There are 8 hidden switches. A switch that is on adds its own fixed numbers to the row, and there is some noise. The rows also spread widely along 12 directions, which tell nothing about the answers.
Some rows, each with its switches (1 for on, 0 for off) after it:
[-3.24, -1.52,  2.14, -0.78,  2.77, -4.08, -3.01,  0.23, -0.39, -0.04,
 -0.39, -1.25,  0.03, -1.17, -0.02, -2.51,  0.07,  1.17,  1.29, -0.38,
 -2.10,  0.52,  0.07,  1.35,  1.56,  1.79,  0.25,  3.19, -1.36, -2.01,
 -1.07,  1.08,  0.75, -0.03,  2.14, -0.13, -1.13,  0.45,  1.74, -0.11,
  2.38] -> 0 1 1 1 0 0 1 1
[-1.29,  0.11, -0.07,  0.84, -0.29,  1.86,  1.39,  0.18,  2.56, -0.32,
  1.73, -0.48,  2.53, -0.99,  0.05, -0.55, -0.34, -0.53,  1.12,  1.88,
 -1.19, -0.17, -0.36,  2.21,  0.20, -1.19, -0.45, -0.91, -0.04, -0.14,
  0.82,  0.29,  0.99, -1.44,  0.39, -0.40, -0.82, -0.66,  0.20,  1.99,
  0.13] -> 1 1 0 0 1 0 0 1
[ 0.20, -0.40, -0.27,  1.16, -0.64,  0.01, -0.44, -1.33,  0.36,  0.20,
 -1.20, -0.29,  0.04,  0.61,  0.28,  0.28, -1.18,  0.17, -1.22,  1.58,
 -0.06, -0.51,  0.39, -1.85,  1.44, -1.93,  0.25,  0.83, -0.24, -0.97,
 -1.01,  0.11, -0.26,  0.57, -0.50, -0.26, -0.29,  0.36, -0.41,  0.03,
  0.74] -> 0 0 1 1 1 1 0 0
[-1.94,  0.36,  1.38, -0.13,  1.64, -0.11, -1.80,  0.02,  0.96,  0.72,
 -0.48, -0.71,  0.96, -0.63, -0.89, -2.82,  2.52,  1.12,  1.24,  0.01,
 -3.07, -1.13,  1.38,  1.52,  1.54, -2.82, -0.93,  0.75, -0.01, -1.07,
  0.24,  0.35,  1.00,  0.98, -0.29,  3.04, -1.09,  0.54,  0.03, -0.10,
  1.54] -> 1 0 1 0 1 1 0 0
[ 0.86, -0.62, -0.67,  0.36, -0.18, -0.77,  0.72, -0.28,  0.28,  2.58,
 -1.96, -2.87,  0.25,  0.75,  0.55,  0.45,  1.61,  1.52,  1.58,  1.69,
  0.56,  1.14,  1.48,  0.57,  0.94, -1.53,  1.26, -0.60, -0.57, -0.61,
  0.62, -0.84,  0.29,  0.50, -0.76, -0.45, -0.80,  1.48, -1.55,  1.22,
  1.25] -> 1 0 1 1 0 0 0 0
[-0.75, -0.82,  0.89, -0.88,  0.48, -0.55, -1.14,  0.43,  0.57, -0.21,
  0.00, -0.31, -0.73, -0.13,  0.25, -1.99, -1.01,  0.63, -0.22, -1.16,
 -1.40,  0.41,  0.14,  0.26,  0.67, -0.26,  0.26,  1.33,  0.62, -1.42,
  0.17,  0.59,  0.00,  0.19,  0.08, -0.04,  0.06,  0.96, -0.07, -0.68,
  1.31] -> 0 0 1 1 1 0 1 0
[-0.05, -1.69,  0.23, -1.81, -0.24, -0.60,  0.16,  0.88,  1.21, -0.51,
  0.58, -0.12,  0.00, -1.22, -0.86, -1.67,  0.48,  0.99,  0.89, -1.13,
  0.58,  1.55,  1.31,  0.99, -0.21, -1.85,  1.14,  1.77, -0.12, -1.17,
 -0.61,  0.11, -0.59, -0.08,  0.35,  0.01,  0.08,  1.60, -2.23, -0.06,
 -1.15] -> 1 0 1 0 0 1 0 1
[-0.24, -1.05, -1.70,  0.85, -1.52,  1.66,  2.06,  0.49,  3.12,  0.11,
  0.92, -1.44,  3.12, -2.08, -0.76,  0.47, -2.21,  0.11,  1.95,  1.86,
  0.83,  0.99,  0.94,  1.24,  1.06, -2.33,  0.30, -0.40, -0.79, -1.59,
 -0.79,  0.48,  0.70, -0.25, -0.92, -0.47,  0.77,  0.58, -2.61,  2.74,
 -1.27] -> 0 1 0 1 0 0 1 0
[ 1.60, -2.43,  0.01,  2.09, -3.00,  0.80,  1.35, -0.68,  0.07,  0.53,
  0.66, -1.14, -0.16, -0.94, -1.26,  1.37, -0.43,  0.08, -0.43,  2.32,
  1.50,  0.49,  0.77, -0.92, -0.32, -0.70,  2.58, -0.37, -0.12,  0.85,
 -0.26, -0.19, -1.41, -0.65,  0.24, -1.17, -0.38, -0.67, -0.73,  1.71,
 -1.37] -> 0 1 0 0 1 1 0 0
[-1.85, -0.06, -0.05, -0.81, -0.89, -0.20,  1.77, -1.00, -0.19,  0.10,
  0.15,  1.40,  1.24, -1.08,  1.25,  0.36, -2.92,  0.47, -0.01,  0.13,
  0.15,  1.24, -1.22, -0.67,  2.03, -0.41,  0.01,  1.41,  0.30, -1.49,
  0.04,  0.92,  0.78,  1.08, -1.44, -2.61,  0.81, -0.15,  0.44, -0.34,
  1.04] -> 1 1 1 0 1 1 0 0
[-1.44, -1.36,  0.39, -0.99,  2.30, -1.02,  0.03,  1.11, -0.29, -1.29,
  0.25, -0.15,  0.35, -0.20,  0.91, -3.00, -1.29,  0.80,  0.35, -2.73,
 -0.42,  2.75, -0.14,  0.23,  1.24,  0.77, -1.12,  1.23,  1.45, -2.40,
 -0.96,  0.65, -0.26,  0.23,  0.04, -1.17,  0.41,  2.51,  0.38, -1.54,
  1.00] -> 1 0 0 0 1 1 0 0
[ 0.67, -1.74,  0.49,  0.52, -1.18, -0.45,  0.01, -0.24,  1.06,  0.49,
 -0.08, -1.47, -0.94,  1.19, -1.10,  1.23, -1.26, -1.54,  0.04,  2.05,
  0.17, -0.22,  0.22, -0.58,  0.92,  0.45,  1.54,  0.10, -1.16,  0.72,
  0.55, -1.09, -0.06, -0.19,  1.82, -0.52, -0.95, -0.69,  0.51,  0.49,
  2.04] -> 1 0 1 0 0 1 0 0
[-0.83, -1.15, -0.15, -0.67, -0.57, -0.03, -0.40, -0.21,  1.89, -2.41,
  2.23,  1.87,  0.12, -0.09, -0.65,  0.50, -2.17,  0.23, -1.54,  1.34,
  0.04, -0.94, -1.45,  1.11, -0.94,  0.27,  0.41,  1.31, -0.16,  1.05,
 -0.05,  2.01, -0.84, -1.51,  0.66, -1.25, -0.51, -1.06,  0.78,  1.73,
 -2.94] -> 1 1 0 0 1 0 0 0
[-0.26, -0.32,  0.22, -1.55, -0.54, -1.23, -0.48, -0.52,  1.15, -0.50,
  0.61,  0.64, -0.85, -0.08, -0.28,  0.17, -0.25,  1.25, -1.11,  1.13,
 -0.20, -0.72, -0.22,  1.06, -0.39, -0.87,  1.17,  2.14, -1.03,  0.49,
  0.16,  1.16, -0.66, -0.52,  0.55, -0.86, -0.90, -0.56, -0.21,  1.38,
 -1.31] -> 0 1 1 1 0 1 1 1
[ 0.05, -1.50,  0.85,  1.08, -1.66,  0.62,  1.54,  0.07, -1.79,  1.09,
  0.05, -0.14, -0.83, -1.10,  0.90, -1.15,  0.07,  1.06, -0.63, -1.34,
  0.06,  2.98, -0.39, -0.89, -0.65,  0.43,  1.23,  0.09,  2.00, -0.90,
  1.22,  0.42, -1.09, -0.35, -1.15, -1.97, -0.05,  0.40, -0.35, -0.10,
  0.01] -> 0 0 1 0 1 0 0 1
[-1.25, -2.12,  0.82,  0.64, -2.67,  0.45, -0.08, -1.09, -0.31,  0.19,
  0.81,  0.39, -0.03, -2.68, -1.11, -0.12, -1.84,  0.79, -0.23,  0.68,
 -0.11,  0.67,  0.21, -0.82, -0.41, -1.05,  2.65,  1.61,  0.83, -1.00,
 -0.40,  0.71, -0.53,  0.33, -1.19, -0.97,  0.95, -0.02, -0.53,  0.63,
 -1.22] -> 1 1 0 1 1 0 1 0
[-1.04, -2.77,  0.16,  0.33,  0.16,  0.92, -0.52,  1.88,  2.75, -0.43,
  1.20, -0.99,  0.85, -1.03, -2.41, -2.29, -0.28,  0.87,  0.62, -0.43,
 -2.08,  0.19,  0.75,  2.08,  0.35, -0.42, -0.04,  0.84,  0.16, -0.30,
  0.45,  1.43, -0.70,  0.25, -0.66,  1.04, -0.47,  0.26, -1.31,  1.63,
 -1.81] -> 1 1 0 0 1 0 0 0
[ 0.75, -0.63,  1.02, -1.12, -0.45,  0.40, -1.56,  0.05,  1.53, -0.34,
  0.98, -0.70, -1.34, -0.46, -0.70, -1.66,  0.67,  0.87, -0.07, -0.26,
 -0.99, -0.97,  1.04,  0.92, -1.09, -1.82,  1.50,  0.75,  0.50,  0.02,
  0.61,  0.08, -0.29, -0.72,  0.25,  1.44, -0.33,  0.78, -1.01, -0.22,
 -0.15] -> 0 1 1 1 1 0 0 0
[-1.88, -3.30,  0.80,  1.78, -1.83, -0.37, -0.29, -0.09,  0.54,  0.93,
  0.00,  0.05, -0.12, -1.03, -2.95,  0.64, -1.92, -0.42, -0.12,  1.26,
 -2.26,  0.15, -0.26, -1.18,  1.66,  1.34,  0.68,  2.08, -1.20,  0.13,
  0.45,  1.32, -0.30,  1.98, -0.64, -0.02, -0.87, -2.54,  0.71,  1.71,
  0.11] -> 1 1 0 0 0 0 0 0
[-0.14, -2.06,  0.20,  0.16,  0.57, -0.47, -0.41,  0.79, -0.38, -0.66,
 -0.28, -0.19, -0.87,  0.97,  0.09, -1.27, -1.19,  0.78, -0.94, -1.17,
 -0.40,  1.99, -0.57, -0.69,  0.09,  1.04, -0.18,  0.92,  0.77, -0.58,
 -0.16,  0.52, -0.93,  0.09, -0.12, -1.17, -0.43,  0.96,  0.16, -0.46,
 -0.56] -> 1 0 1 0 0 0 0 0
[-0.39, -2.01,  0.24, -0.67, -1.14, -0.26,  1.89,  0.82,  1.63,  0.93,
  0.70, -1.81,  0.32, -0.66, -0.73,  0.42, -2.13, -0.85,  1.61,  0.60,
 -0.01,  1.14,  0.42,  1.09,  2.10,  0.90,  1.48,  0.33, -0.65, -0.37,
  1.08, -0.70,  0.49,  0.78,  0.55, -1.49,  0.11, -0.06, -0.55,  0.52,
  2.73] -> 1 1 0 0 1 1 0 0
[ 1.48,  0.24, -0.91, -1.78, -1.29,  2.33,  1.70,  1.05,  2.39,  0.32,
  0.82, -0.37, -0.81,  0.51,  0.68, -0.08, -0.35,  1.18,  0.07, -0.45,
  0.06,  0.20,  0.34,  2.26, -1.03, -2.38,  1.83, -1.46,  1.22,  0.74,
  2.55,  0.12,  0.07, -0.62, -1.98, -0.22,  0.23,  1.35, -2.57,  1.18,
 -1.44] -> 1 1 0 0 0 0 1 0
[-0.96, -0.17, -0.75,  0.42, -0.70,  0.72,  1.59, -0.54,  0.46,  0.56,
 -0.30,  0.23,  0.46,  0.48,  0.93,  0.43, -2.13,  0.78, -0.86,  0.73,
 -0.92,  0.69, -1.36, -0.20,  0.88,  0.45, -0.08,  0.35,  0.58, -0.33,
  0.98,  1.36, -0.06,  0.64, -1.92, -2.18, -0.34, -0.60,  0.66,  1.09,
  0.20] -> 1 1 0 1 1 0 0 0
[-0.78,  0.18,  1.04, -3.88,  0.86, -1.64, -1.22,  1.20,  1.90,  1.06,
 -0.03, -0.45, -1.96,  0.34, -0.64, -2.24,  2.45,  1.97,  0.75, -1.68,
 -2.18, -0.42,  0.94,  3.52, -0.31, -1.23,  0.95,  2.22, -0.69,  0.43,
  2.57,  0.83,  0.07,  0.63, -0.30,  1.14, -1.57,  0.48, -0.92,  0.47,
  0.59] -> 1 0 1 1 0 1 0 1

New rows. What belongs after each?
[ 0.07, -0.87,  1.67, -1.57, -1.00, -0.72,  1.01,  0.51, -0.03,  2.56,
  0.13, -2.03, -1.71, -1.36, -0.61, -1.70,  2.34,  1.42,  1.49, -1.31,
 -1.61,  1.39,  1.35,  1.84,  0.16,  0.08,  2.40,  0.79,  0.48, -0.10,
  2.42, -0.23, -0.14,  0.98, -0.48,  0.14, -1.06, -0.10, -0.62,  0.26,
  2.56] -> 0 1 0 1 1 1 0 1
[-1.41, -0.17, -0.14, -1.07,  1.74,  0.21, -0.24,  2.32,  2.48, -0.52,
  0.25, -0.59,  0.62, -0.12,  0.55, -2.77, -0.53,  0.50,  1.13, -2.27,
 -1.88,  1.32,  0.40,  1.93,  1.33, -0.20, -1.64,  0.50,  0.47, -1.60,
  0.88,  0.91,  0.68,  0.40, -0.50,  0.71, -0.19,  1.18, -1.22,  0.15,
  1.23] -> 0 0 0 0 0 0 0 1
[ 1.00,  0.09, -0.75,  0.21, -0.58,  1.59,  2.40,  0.24,  0.72, -0.78,
  0.49,  0.96, -0.25,  1.52,  1.19, -0.29, -1.28, -0.33, -1.81, -0.33,
 -0.25,  1.61, -1.48, -0.60, -0.15, -0.08, -1.36, -0.27,  0.67,  0.36,
  1.05,  0.80, -0.81, -0.52, -0.69, -1.82, -0.89, -0.48,  0.04,  0.63,
 -0.51] -> 0 0 1 0 0 1 0 1
[-0.21, -1.14,  0.90,  0.47,  0.38,  0.49,  0.23,  0.67,  0.14,  1.21,
 -0.15, -1.41, -1.02,  0.87, -0.64, -1.53,  1.53,  0.61, -0.20, -0.43,
 -2.63,  1.09, -0.35,  0.56, -0.62,  0.84, -0.46, -0.02,  0.45,  0.62,
  2.04,  0.49, -0.68,  0.28, -0.37,  0.22, -2.17, -0.52,  1.16,  1.02,
  0.61] -> 1 0 1 1 0 0 0 0
[ 2.13,  1.44,  0.12, -3.01, -1.53, -0.20,  0.85, -1.07,  0.93,  0.35,
  0.64,  0.15, -2.05,  0.59,  0.95,  0.91,  0.84,  0.47, -0.04,  0.68,
  1.03, -0.58,  0.45,  1.05, -1.25, -2.48,  2.45,  0.10, -0.22,  1.12,
  1.79, -0.81,  0.03, -0.78,  0.78, -0.11, -0.53,  0.42, -0.75,  0.06,
  0.80] -> 0 0 1 1 0 1 1 0
[-1.29, -2.88,  0.44,  3.44, -0.58,  0.25,  0.51, -0.44, -1.40, -1.12,
  0.78, -0.15,  1.29, -1.65, -0.53, -0.84, -2.28, -0.59, -0.55,  0.21,
  0.20,  2.41, -0.51, -2.38,  0.70,  1.24, -0.46,  0.57,  0.76, -1.60,
 -2.02,  0.68, -1.11, -0.38,  0.61, -1.76, -0.01, -0.10,  1.50,  0.27,
 -0.17] -> 0 0 0 0 1 1 0 0
[-1.84, -0.02, -0.54,  1.18,  0.19, -0.58, -0.93, -1.17, -0.23,  0.69,
 -1.07, -0.26,  1.80, -1.18,  1.51, -0.35,  1.12,  3.08,  0.09,  1.80,
  0.48,  0.49,  0.07,  1.11, -0.51, -2.66,  0.76,  0.39,  0.12, -1.51,
 -0.62,  1.41,  0.04, -1.14, -1.67, -1.18, -0.19,  1.41, -0.79,  2.26,
 -2.72] -> 1 0 1 1 0 0 1 1
[-1.23,  0.23,  1.31, -2.50,  1.17, -1.23, -1.49, -0.09,  1.67, -0.93,
  1.79, -0.03, -0.48, -0.26,  0.26, -1.06, -0.31,  0.42,  0.53,  0.30,
 -1.37, -1.09, -0.84,  2.63, -0.67,  0.50,  0.72,  1.38, -0.39,  0.39,
  1.04,  0.76,  0.84, -1.53,  1.88, -0.22, -1.04, -0.31,  1.86,  0.23,
  1.13] -> 1 1 1 1 1 0 0 0
[-0.12, -0.94, -0.58, -0.58, -0.48, -2.11, -0.32, -1.32,  0.24,  0.01,
 -0.33,  0.54, -0.47,  0.75, -0.03,  1.22,  0.08,  1.78, -1.39,  2.19,
  0.98, -0.17, -0.56,  0.30, -0.41, -0.60,  1.32,  1.78, -1.11,  0.80,
 -0.16,  1.23, -1.46, -0.47,  0.15, -2.01, -1.03, -0.45,  0.51,  1.86,
 -2.06] -> 1 0 1 1 1 1 0 0
[-1.22, -2.29,  0.21,  0.86, -0.97, -0.83,  0.77, -0.03, -0.12,  1.35,
  0.13, -0.86,  0.61, -1.23, -1.14,  0.05,  0.23,  1.60,  0.26,  1.02,
 -0.52,  1.09, -0.02,  1.05,  0.78,  0.59,  1.28,  0.92, -0.36,  0.08,
  0.69,  1.21, -0.81,  0.60, -1.15, -1.38, -0.84, -0.72,  0.33,  2.18,
 -0.91] -> 1 1 0 0 1 1 0 0
[-0.22,  0.40,  0.16, -1.50, -0.84,  0.16, -0.64, -1.36,  1.44, -1.13,
  0.63,  1.06,  0.25, -0.52, -0.03,  0.18, -2.12,  0.03, -0.28,  1.33,
  0.08, -1.37,  0.08, -0.49,  0.51, -2.69,  0.94,  1.72, -0.26, -0.82,
 -0.93,  0.17,  0.55, -0.03,  0.24,  0.13,  0.39,  0.45, -0.65, -0.43,
  0.03] -> 1 1 1 1 1 0 0 0
[-0.90, -0.55,  0.75, -0.17,  0.27,  0.15, -0.50,  0.44,  1.27, -0.99,
  1.28,  0.46, -0.14, -0.43, -0.39, -1.07,  0.25, -0.06, -0.16, -0.35,
 -1.13, -0.06, -0.25,  1.07, -0.36, -0.35, -0.30,  0.76, -0.06,  0.03,
  0.51,  0.72, -0.04, -0.77,  0.82,  0.46, -0.98, -0.53,  0.57,  0.83,
 -0.13] -> 0 0 0 0 0 1 0 1
[-0.36, -0.14, -0.99,  0.13,  0.59, -0.14,  0.05,  0.12,  1.29,  0.75,
 -1.83, -0.95,  0.44,  1.94,  0.86,  0.30, -1.38,  0.41, -0.19,  0.82,
 -0.43, -0.24,  0.16, -0.42,  2.61, -1.35, -0.42, -0.14, -0.55, -1.11,
  0.05, -0.08,  0.57,  0.86, -1.05, -0.26, -0.32,  1.12, -0.93,  0.20,
  1.58] -> 1 0 1 0 0 1 0 0
[ 0.03,  1.75,  0.83, -2.12,  0.64, -0.44, -0.71, -0.73,  1.19, -0.45,
  0.15,  0.22, -0.99,  0.73,  1.15, -0.95, -0.58, -0.30,  0.01,  0.09,
 -1.32, -1.23,  0.16,  0.09,  0.90, -1.20,  0.26,  1.29,  0.07, -0.64,
  0.02, -0.58,  1.21,  0.25,  0.93,  0.81, -0.34,  0.40,  0.11, -1.34,
  3.13] -> 0 1 0 1 1 0 0 1
[-1.96, -1.45,  2.02, -0.34, -0.71,  0.25, -1.79,  0.34,  1.35,  0.62,
  2.05, -1.80, -0.36, -2.37, -0.46, -1.45,  0.00,  0.71,  1.47,  0.18,
 -1.44, -0.38, -0.13,  2.96, -1.51,  0.25,  2.65, -0.06,  0.50, -0.22,
  2.23,  0.40,  0.78, -2.10,  0.61, -0.22, -0.64,  0.02,  1.09,  1.09,
  0.84] -> 1 1 1 1 1 0 0 0
[ 2.17, -0.74, -0.10, -0.93, -2.04, -0.29,  0.94, -0.18,  0.15,  1.80,
 -0.54, -0.79, -2.18,  1.13,  0.21,  0.86,  2.02,  1.89, -0.62,  0.86,
  0.90,  0.44,  0.62,  1.23, -1.30, -1.23,  2.99, -0.56,  0.52,  1.62,
  2.46,  0.01, -1.26, -0.46, -1.10, -0.92, -0.82,  0.43, -1.70,  1.40,
 -1.34] -> 1 0 1 0 1 0 0 0
[-0.22, -1.49,  2.60, -1.83,  0.81, -1.57, -0.75,  0.67,  0.01, -0.14,
  1.83, -1.28, -1.57, -0.52, -0.66, -1.93,  1.19,  0.13,  1.18, -0.81,
 -1.26,  0.90, -0.29,  2.36, -1.12,  2.13,  1.32,  0.77,  0.30,  0.86,
  1.75, -0.14, -0.28, -1.35,  2.64, -0.13, -1.39, -0.14,  1.91, -0.22,
  1.77] -> 1 1 1 0 1 0 0 0
[ 0.14, -1.45,  0.85,  0.92, -2.67,  0.32,  1.54, -0.97, -1.89,  3.23,
 -0.95, -1.11, -1.40, -0.71, -0.32,  0.26,  1.32,  1.47, -0.18,  0.24,
 -0.72,  1.84,  0.39, -0.86, -0.03,  0.04,  2.27,  0.19,  1.18,  0.17,
  2.10,  0.02, -0.98,  1.55, -2.14, -1.34, -0.84, -0.72,  0.42,  0.95,
  1.04] -> 1 0 0 1 1 1 0 0
[-0.90, -0.79, -0.10, -1.10,  0.88, -1.95, -0.42, -0.54, -0.57,  0.64,
 -1.19, -0.31, -0.44, -0.14,  1.27, -0.97,  0.07,  2.77, -0.44, -0.14,
  0.53,  1.04,  0.35,  0.46,  0.78, -0.69,  1.47,  1.86,  0.37, -1.47,
 -0.80,  0.77, -0.69,  0.47, -1.13, -1.94,  0.00,  1.83, -0.86,  0.14,
 -0.69] -> 1 1 0 1 1 1 0 1
[-0.32, -1.16, -0.12, -2.44, -0.26, -1.62,  1.81,  0.55,  0.57,  1.20,
 -0.08, -0.88,  0.05, -0.53, -0.56, -0.33,  0.21,  1.45,  1.31, -0.01,
 -0.55,  2.02,  0.22,  1.77,  0.85,  0.30,  0.74,  2.06, -1.04,  0.04,
  0.97,  0.97, -0.45,  1.42, -0.50, -1.44, -0.63,  0.02, -0.78,  1.45,
  0.04] -> 1 1 1 1 0 0 1 0
[-0.63, -0.62, -1.24, -0.02,  0.15,  0.78, -0.07,  0.23,  1.45, -0.95,
 -0.59,  2.05,  0.28,  1.37, -0.34, -0.76, -0.57,  2.02, -3.05, -0.09,
 -1.33, -0.58, -0.90,  0.10,  0.36, -2.06, -1.67,  1.46,  0.48,  0.33,
  0.10,  2.79, -1.76,  0.97, -2.77, -0.09, -0.74, -0.14, -0.93,  1.59,
 -3.87] -> 1 0 1 0 1 1 0 0
[-1.43, -0.53,  1.06,  1.74,  0.31,  0.33, -0.29, -0.66, -1.83,  2.04,
 -1.06, -0.76, -1.14,  0.59,  1.96, -0.50,  0.95,  2.56, -1.50, -0.15,
 -1.72,  0.42, -1.31,  0.57, -0.11,  1.10,  1.08, -1.10,  2.02,  0.24,
  2.74,  1.27, -0.50, -0.23, -2.59, -1.60, -1.24,  0.03,  1.78,  0.97,
  0.32] -> 1 1 0 0 1 1 0 0
[-0.49,  0.34, -0.38, -0.87, -1.31, -0.88,  0.16, -1.19, -1.00, -0.13,
 -0.12,  1.39, -0.84, -0.29,  2.66,  1.31, -1.77,  1.85, -1.49,  0.15,
  2.18,  0.58, -1.06, -0.01, -0.14, -0.55,  2.37,  0.16,  1.15, -0.69,
  0.71,  1.07, -0.31, -0.87, -1.27, -3.04,  0.95,  1.05, -0.11,  0.39,
 -0.85] -> 0 0 0 0 1 1 1 0
[-2.94, -1.40,  0.92,  0.86, -2.06,  0.32,  0.31, -0.09,  0.29,  2.80,
  0.04, -1.01,  0.59, -2.26, -0.11,  0.31, -1.29,  1.27,  1.11,  0.79,
 -1.53,  0.27, -0.56,  1.77,  1.37,  0.39,  2.21, -0.10,  0.29, -0.89,
  3.10,  1.14,  0.95,  0.45, -2.35, -1.52,  0.21, -0.79,  0.04,  2.01,
  1.47] -> 1 1 1 0 1 0 1 0
